The same things were measured in two ways. Each way mixes the same 10 hidden numbers, adds some noise and spreads widely along 6 directions of its own, which tell nothing about the thing.
In the rows, zero is written as 128.
Some things both ways: the first way, then the second way.
[109  85 135 175 108  91 109 103 163  84  85 144 180  47 107 166 134 121
 164 113 108 120]
[115  85 187  79 179 125  80 168 145 140  98  91 129  77  59 118 122 149
 158 129 170 131]

[176 110 159 141 153 174  65  94 183 130 151 118 159 156  76 120 143  88
 110 161  91 105]
[ 98 193 118 137  97 163 192 138 130 124 169 176 139 136 121 101 147 113
 150 124 102  91]

[139 168 102 109 134 144 147 151 114 146 150 116 111 136 135 121 133 132
 111 137 149 135]
[165 121 101 167 116 108 122 123 142 116 130 110 168 132 179 102  98 156
 182 130 123 132]

[102  71 121 113 105 117  89 101 159 172 123  99 166 143  94 126 109 151
 138 129 114 109]
[143 116  92  98 104 189 117 134 116 119 166 143 125 118 177 144  66 101
  99 108 139 117]

[134  97 161 161 134 154 172 172 149 124 121 134 140 128 110 132 183 135
 121 136 170 192]
[133 121 112 114  55 128 104 132 155  41 167 121  95 196 174 120 135 128
  77 174 140 136]

[138 136 172 104 151 124  83 109 175  75 105 159 128  94 130 169 132  86
 142 133 125 103]
[141 100 116 120 156 129 149 139 130 136 104 125 166  61 165  98  75 142
 108 104 126 133]

[159 124 157  88 106 184 150 148 152 126 147 144 122 180 124 132 133  71
  85 139 106 115]
[ 98 140 116 131 128 121 155  88  99 127 121  87 127 108 149 109 199  97
  58 113  98 171]

[134 145 141 136  99 173 146 105 104 145 144 137 130 157 181  99  90  92
  75  64  67 129]
[135 144 112 132  92 151 132 136 148  99 168 156 114 165 147 124 124 128
 141 149 153 110]

[143 110 142 152 185 125 125 131 168 113  95  98 139 106  83 115 211 141
 105 163 184  97]
[106 130 126 107 119 134 163 159 130 139 132 133 136  64  88 147 114 168
 151 108 126 100]

[122 142 155 132 108 161 155 114  92 134 138 152 101 184 165 110 120  83
 110  78  65 133]
[ 92 142 147 104  98 113 182 137 115 120 120 101 126 117 100 128 159 109
 102  99 112 109]

[112 133 164 145 118 139 208 132 120 117 136 116  96 191 138  93 135 117
 118  88 116 139]
[ 81 152 127 104 103 103 178 118 119 131 129 113 112 103 110 115 170 143
 107 102  94 112]

[112  88 117 126 116  89  97 117 148 108 166 161 128 164  58 135  88 166
 157 128  99 128]
[116 112 147  93 148 120 133 151 127 168 109  91 144 109 119 110 207 133
 147  93  94 150]

[164  94 139 137 124 177 100 122 168 122 134 142 175  99  86 156 164 102
 141 175 111 101]
[ 98 118 140  76  96  81 147 163 129  87  91  73 127  75 102 120 109 193
  75 117 129 125]

[148 171 155 127 133 154 122 127  82 122 152 141  73 200 178 108 111  88
 110 109 118 168]
[144  91 121 185 133 160 147 135 109 137 149 189 160  55 149 153  78 112
 102  84 132 103]

[161 119 166 141 133 162 109 108 107  95 132 182 146  66 191 160  78 127
 194 130 103 126]
[ 84 134 165 137 134 134 150  88 131  85 149 141 104 147  86 128 164  47
  72 170 182 143]

[157 139 110 105 152 166 108 146 153 151 138  89 135 123  97 128 182 119
  84 182 181 127]
[121 112 138 134 145 134  96 145 103 127 105  95 134  92  94 131 157 163
 111 131 140 161]

[122 144 119 133 125 107 157 159  98 175  86 120 132 136 180  96  94 142
 101 106 129 132]
[132  67 135 151 131 154  81 121 128 124 174 143 152 115 118 213 109  72
 170 113 158 153]

[108 106 153 124 105 162 143  73 102 159 144 106 115 202 160 114 103  93
 108  74  40 102]
[114 115 119  83 123 160 126 142 119 144 145 125 125  85 118 162  83 108
 151  95 129 106]

[ 99 126 134 137  78 143 168 114 105 142 129 122 116 168 159 105 106  94
 111  76  63 145]
[141  78 118  78 101  65 120 177 151  99  89  75 147 117 136 121  89 228
 150 111 126 135]

[101 110 116 139 118 122 122 131 125 214  82  46 155 130 144 115 166 135
 111 137 165 131]
[118  84 161 126 158 162 112 106  90 147 135 105 148  94  85 132 124  65
  98 105 149 135]

[157 136 165 146 147 144 129 106  98 112 102 115 111 138 178 137 134  85
 129 128 112 104]
[105 117 145 116 121 102 181 125 139 114 106 114 123 114  83 139 132 118
 143 137 144 123]

[125 127 116 131  94 136 143 150 124 159 121  92 118 166 115 114 162 101
 108 154 152 162]
[169 120 108 180 132 140 110  99 125 112 141 134 156 199 184  97 132  90
 151 145 144 157]

[127 135  68 133 123 103  83 117  92 213 131  65 161 134 126 101 114 171
 151 166 151  98]
[147  78 145 133 194 150  91 119 108 148 105 137 148  99 138 138  69  70
 121 111 173 148]

[129 170 162  79 138 138  98 121 124  80  93 142  61 153 164 148 164  30
  64 128 124 147]
[148 100 155 178 184 132 155 118  96 179  82  94 186 121  94 104 213 107
 161 106 126 173]

[178 105 143 152 152 134 154 177 186 147 106  69 166 144  86 130 159 126
 109 191 184 125]
[102  94 120 148 131 163  51 115 117 115 179 159 109  50 113 199 101 120
 122 130 129 148]

[ 91 147 150 148  88 133 172 109 118 151 125 105 119 160 162  72 115 112
 136  79  96 161]
[133 128 129 129 153 137 101 118 128 124 139 151 135 181 142 101 126 109
 144 140 151 157]

Other things, the second way, with their names:
<714>: [137 133 130 112  80 141 119 167 153  75 129 154  69 146 136 165  84 116
 118 154 169  88]
<595>: [164 109 116 178  74 154 159 168 115 123 157 129 164  79  85 160 102 211
 145 102 163  73]
<32>: [137  75 145 106 165 160  23 147 143 125 141 118 109 100 134 147 133 122
 125 149 156 171]
<558>: [126 111 154 163 131 157  86 112 122 113 169 126 159 137  98 148 136  63
 173 140 149 144]
<263>: [131 131 128 127 102 134  78 133 129  89 150 141  90 176 162 114 134 120
  95 140 139 126]
<78>: [170 141 102 142 149 151 161 103 119 121 105 115 156 185 187  60 104  82
 112 146 167 148]
<241>: [117 135 168 110 126 155 134 148 111 137 104  62 132 130  54 147 204  78
 154 132 150 143]
<508>: [111  74 134  88 173 114  62 135 122 141  98  98 128  63 108 181 100 151
 144 112 152 178]
<564>: [123 152 129  86 116 120 110 143 143  99 116 102 103 222 147  89 164 108
 152 157 132 150]
<480>: [ 97 215 120 115 142 185 127 152  90 149 116 148 105 169 118 133 208  85
 144 131 125 157]
<283>: [117 155 115 168 129 132 184  78 110 101 132 141 145 159 149  95 141  70
  81 147 149 148]
<211>: [105 144 126 132 126 104 203 127 113 128 107 150 138 113 140  86 139 141
  75  96 113 114]
<690>: [122 135 134 124 127  84 195 102 143 140 145  93 194 146 143  18 176 173
 131 103 107 126]
<320>: [132 122  82 129 147 105 147 126 154 119 113 180 127 105 180 138  48 167
 144 132 146 137]
<276>: [133  93 150 157 163 148  49 125 131 132 147 104 146  63  89 150 124 130
 178 143 146 150]
<369>: [138 144 133 177 158 171 111 109 119 156 149 104 162 101 118 121 206  91
 172 139 126 162]
<178>: [133  98 115  98  99 133 101 151 147  99 134  92 133 138 127 189 118 123
 188 142 138 157]
<350>: [151  74 117 129 119  92 152 111 139 129 132  93 159  71 159 103  86 176
  98  88 134 108]
<341>: [154 123 115 146  87 135 144 185 144 126 141 118 176 100 132 145 127 186
 204 103 110 106]
<596>: [167  97  89  88 100 170 136 136 142 113 141 114 120 133 194 141  54  99
 116 120 153 115]
<22>: [153 125  79 144 101 180 117 160 135 108 151 176 124 102 172 194  63 126
 149 133 149 125]
<132>: [138 152 131 122 133 106 100 121 141  82  97 109 104 228 172  71 156 106
 111 178 154 169]
<523>: [152 107 154 183 136 149 137  94 109 130 144  91 187 148 133  87 184  53
 126 123 126 150]
<68>: [118 114 138 114 148 160 101 112 136 125 150 148 102 167 122 154 171  67
 126 148 169 162]
<388>: [121 132 124 151 111 130 143 120 132 122 154 140 122 119  90 153 114 139
 172 134 154 100]
<251>: [151 117 122 133 132 111 106 127 125  89  90 118 102 171 174  91 123 131
  60 156 165 152]
<58>: [147  84 111 118 139 134 108 153 133 132 119 139 146 117 159 158  94 137
 150 106 137 148]
<345>: [117 114 140 119 160 117 174  94 113 171 135 125 145 104 109  87 113 112
 124  83 139  95]
<594>: [152  87 155 114 168 162  51 121 117 135 140 126 101 167 171  89 167  70
  63 128 151 152]
<630>: [156 119  98 115  78 141 137 192 144 122 138 141 133  78 161 166  52 184
 163  91 135  76]
<546>: [100 124 163 137 126 132 145 141 118 136 156 151 140 120  48 121 167 165
 131 112 152 106]
<561>: [103 150 130 153 122 136 173  81 133 147 179 138 141 107 106  92 150 103
 157 115 101  93]
<367>: [109 167 130 134  81 120 176 169 134 114 140 140 142 121  83 139 144 180
 184 119 126  89]
<426>: [152 130 115 159 151 157 102 128 120 131 130 143 131  91 148 134  89 129
 122 124 177 123]
<75>: [129 101 114 128 147 123  93 150 124 136 112 126 143  76 131 160 105 178
 147 116 146 153]
<115>: [144 109 110 113 148 118 154  72 150 142 148 129 140 180 192  87 133  75
 140 118 143 151]
<590>: [121 187 108 168  88 170 178 122 142  98 161 187 107 163 154 135 146  54
 138 155 131 106]
<507>: [121 130 106 131 133 146 158 134 136 138 131 181 100  88 121 171  92 135
 139 124 162 106]
<84>: [151  55 147  91 136 134  49 143 139 102 118  80 104 110 143 146  99 122
  95 138 171 148]
<94>: [158 103 133 152 142 145  64 145 122 119 121 139 119 142 145 135 123 114
 138 141 148 143]
<711>: [ 88 146 154 112 139 144  90  97  99 137 145  93  84 133  69 136 190  79
 112 130 146 135]
<26>: [116 107 158 119 180 118 147 123 112 170 102 109 171  85  99  94 134 109
 148  90 127 136]
<274>: [147 126 152 136 163 188  51 142 142 128 156 155 114 146 127 118 123  73
 173 165 164 131]
<316>: [133 151 158 140 200 164  68 113 102 161  95 113 105 154  95 108 160  53
 171 155 161 156]
<585>: [124 106 117 160 121 151 179 105 123 131 152 118 196  97 116 157 133  89
 156 111 134 155]
<301>: [126 126 158 127 184 159 144 108 105 171 107 133 112  84  99 116 114  68
 103 112 172 103]
<106>: [122 113 126 124 117 135 101 135 118  84 141 142 115 140 143 114 100 142
  65 139 160 130]
<663>: [172 126  91 173  71 156 115 145 119  85 146 113 147 136 156 161  75 144
 147 136 159 112]
<565>: [171  28 134 148 164 104 129 124 147 155 140 143 199 127 134 137  83 161
 178  91 176 139]
<670>: [148  51 144  48 141  93  91 159 186 113 116  87 142 114 158 114  65 156
 150 124 163 139]
<280>: [ 99 148 166 126 144 127 207  90 101 139 103 106 109 131  66  90 175  75
  80 130 154 108]
<165>: [121 149 130 168 113 151 176 124 128 115 156 172 145 134 117 124 141  99
 130 127 151 107]
<129>: [146  95 130 141 133 108 151 114 143 107 120 114 168 149 171  79 137 111
 121 139 110 159]
<360>: [140  63 160 151 141 161 117 154 123 166 155 128 178  44  69 180 116 129
 194  83 132 105]
<66>: [159  92 121 138 104 113 165 140 134 102 112  95 176 107 171  92 107 144
 108 112 116 125]
<724>: [135 149 119 133  97 149 105 121 103 110 131  93 105 195 117 155 147  81
 144 140 155 134]
<470>: [162 102 143 125  99 159 104 187 139  95 142 146 135 125 125 155  38 126
 152 125 183  78]
<598>: [156 103 136 159 143 103 123 110 125  92  95  81 180 190 151  78 154 111
 124 159 154 192]
<707>: [143 109 111 127 126 148 184 105 117 136 135 134 145 131 160 103 105  93
 100 109 138 114]
<199>: [134  84 107 111 123  95 161 118 138 124 112 108 139  95 160 125  85 149
 111 103 126 126]
<466>: [120  57 163 116 138  96 129 157 131 113  85  70 178  63 105 156 145 135
 109 107 131 173]
<284>: [111 174 147 137 136 154 189 128 111 149 137 149 146 126 103  52 156 123
  97 115 137  89]
<584>: [117 150 145 127 141 133 144 132 100 142 106 100 144 142  92 103 173 119
 137 116 138 138]

Some of these things the first way, each followed by its name:
[171 123 103 110  94 176  94 100 113 120 174 141 147 128 116 156 113  90
 105 155  80  92]	<426>
[141 159 106 151 152 107 135 167 130 140 106  84 115 146  98 119 196 119
  88 154 188 159]	<94>
[ 72 133 136 167 133  93 187 138 132 133 113 107 111 141 111  84 178 167
 149  89 162 166]	<564>
[154 124  90 105 124 178 134 142  85 180 174 121 140 134 158 130 100 155
  87 133 120 124]	<350>
[120 103 133 157 125 165 139 108 100 149 131 165 153  99 168 131 116 146
 112  72  76 123]	<670>
[118 110 118  96  99  94 108 139 144  85 100 148 122  88 114 189 128  93
 153 160 132 134]	<663>
[140 158 115 137 125 129 138 154 129 133 100 105 126 116 127 124 180 101
  91 151 169 144]	<251>
[127 102 138 141 105 145 145 123 129 116 160 148 141 146 123 144 105 138
 129  99 109 155]	<32>
[155 119 164 118 146 203 145 113 102 132 147 152 111 155 174 122 116  98
  79 103  65 112]	<115>
[124 151 164 155 153  75 151 141 133  69 104 145  97 131 119 121 144 136
 163 123 176 133]	<590>
[150 111 130  87 106 168  77 102 115  80 136 154 107 103 152 181 116  66
  83 144  79 140]	<595>
[144 150 105 154 152  90 136 117 103 147 104  82 131 132 140  75 119 152
  96 127 159  65]	<507>
[108 126  89 128  94 146 157 134  63 193 154 121 139 141 180 124  99 166
 104  84 125 144]	<84>
[152  86 122 141 138 157  84 115  89 137 141 129 113 128 143 120 121 139
 130 172  99 158]	<565>
[100 126 113 177 101 126 127 105  78 157 114 116 128 131 155 121 163 115
 126  96 115 160]	<470>
[100  97 145 152 131 130 144 142 125  94 151 152  90 151 101 146 168 140
 125 111 136 218]	<594>
[119 153 100 148 154 103 157 154 127 140  93 113 119 132 103  97 193 138
  66 113 167 115]	<630>
[142 169 158 126 126 149 116 106 106  92 129 174 103 125 197 121  89  84
 121  90  83 133]	<165>
[ 95 159 124 133 131  85 107 117 186 138  61 106 170  49 138  99 135 129
 101  85 156 117]	<284>
[125  86 117 113 169  98  68 118 137 142 116  98 139 103 101 141 137 182
 160 180 176 111]	<707>
[137 132 168 133 173 179 196 136  73 123 150 111  56 190 157 110 200 129
 108 136 167 150]	<199>
[103 145 172 110 132 128 144 146  91  71 131 213  73 115 172 149 129 130
 192 111 142 174]	<466>
[148 110  99 144 120 141 165 146 123 190 133  64 156 158  86  85 163 153
 112 168 155  84]	<508>
[ 53 126 116 121  78  99 180 110  63 146 129 127  95 144 164 108 138 155
 147  68 135 140]	<241>
[157 133 145 106 149 173  95 121 131  73 164 188  93 152 100 156 151  87
  96 142  97 141]	<341>
[120 116 114 140 158 116 122 157 119 150 142 124 135  95 113 137 142 194
 201 168 183 169]	<558>
[141  38 117 124 104 142  70  92 145 166 112 100 180 147  81 165 148 108
  99 163  92  75]	<596>
[ 97 171 122 144 148  76 149 136 145 111  86 126 119  86 139  86 129 147
 126  96 152 124]	<367>
[ 98 128 167 125  95 126 150 137 121 112 112 151 106 151 152 140 155  92
 131 104 141 167]	<66>
[169 118  75  84  90 155  82 133 145 161 175 133 181 129  89 149  93 129
  90 168 129  81]	<369>
[143 121 160  92 124 206 105 108 178 111 139 179 150  79 152 142 105  88
  88 102  57 133]	<690>
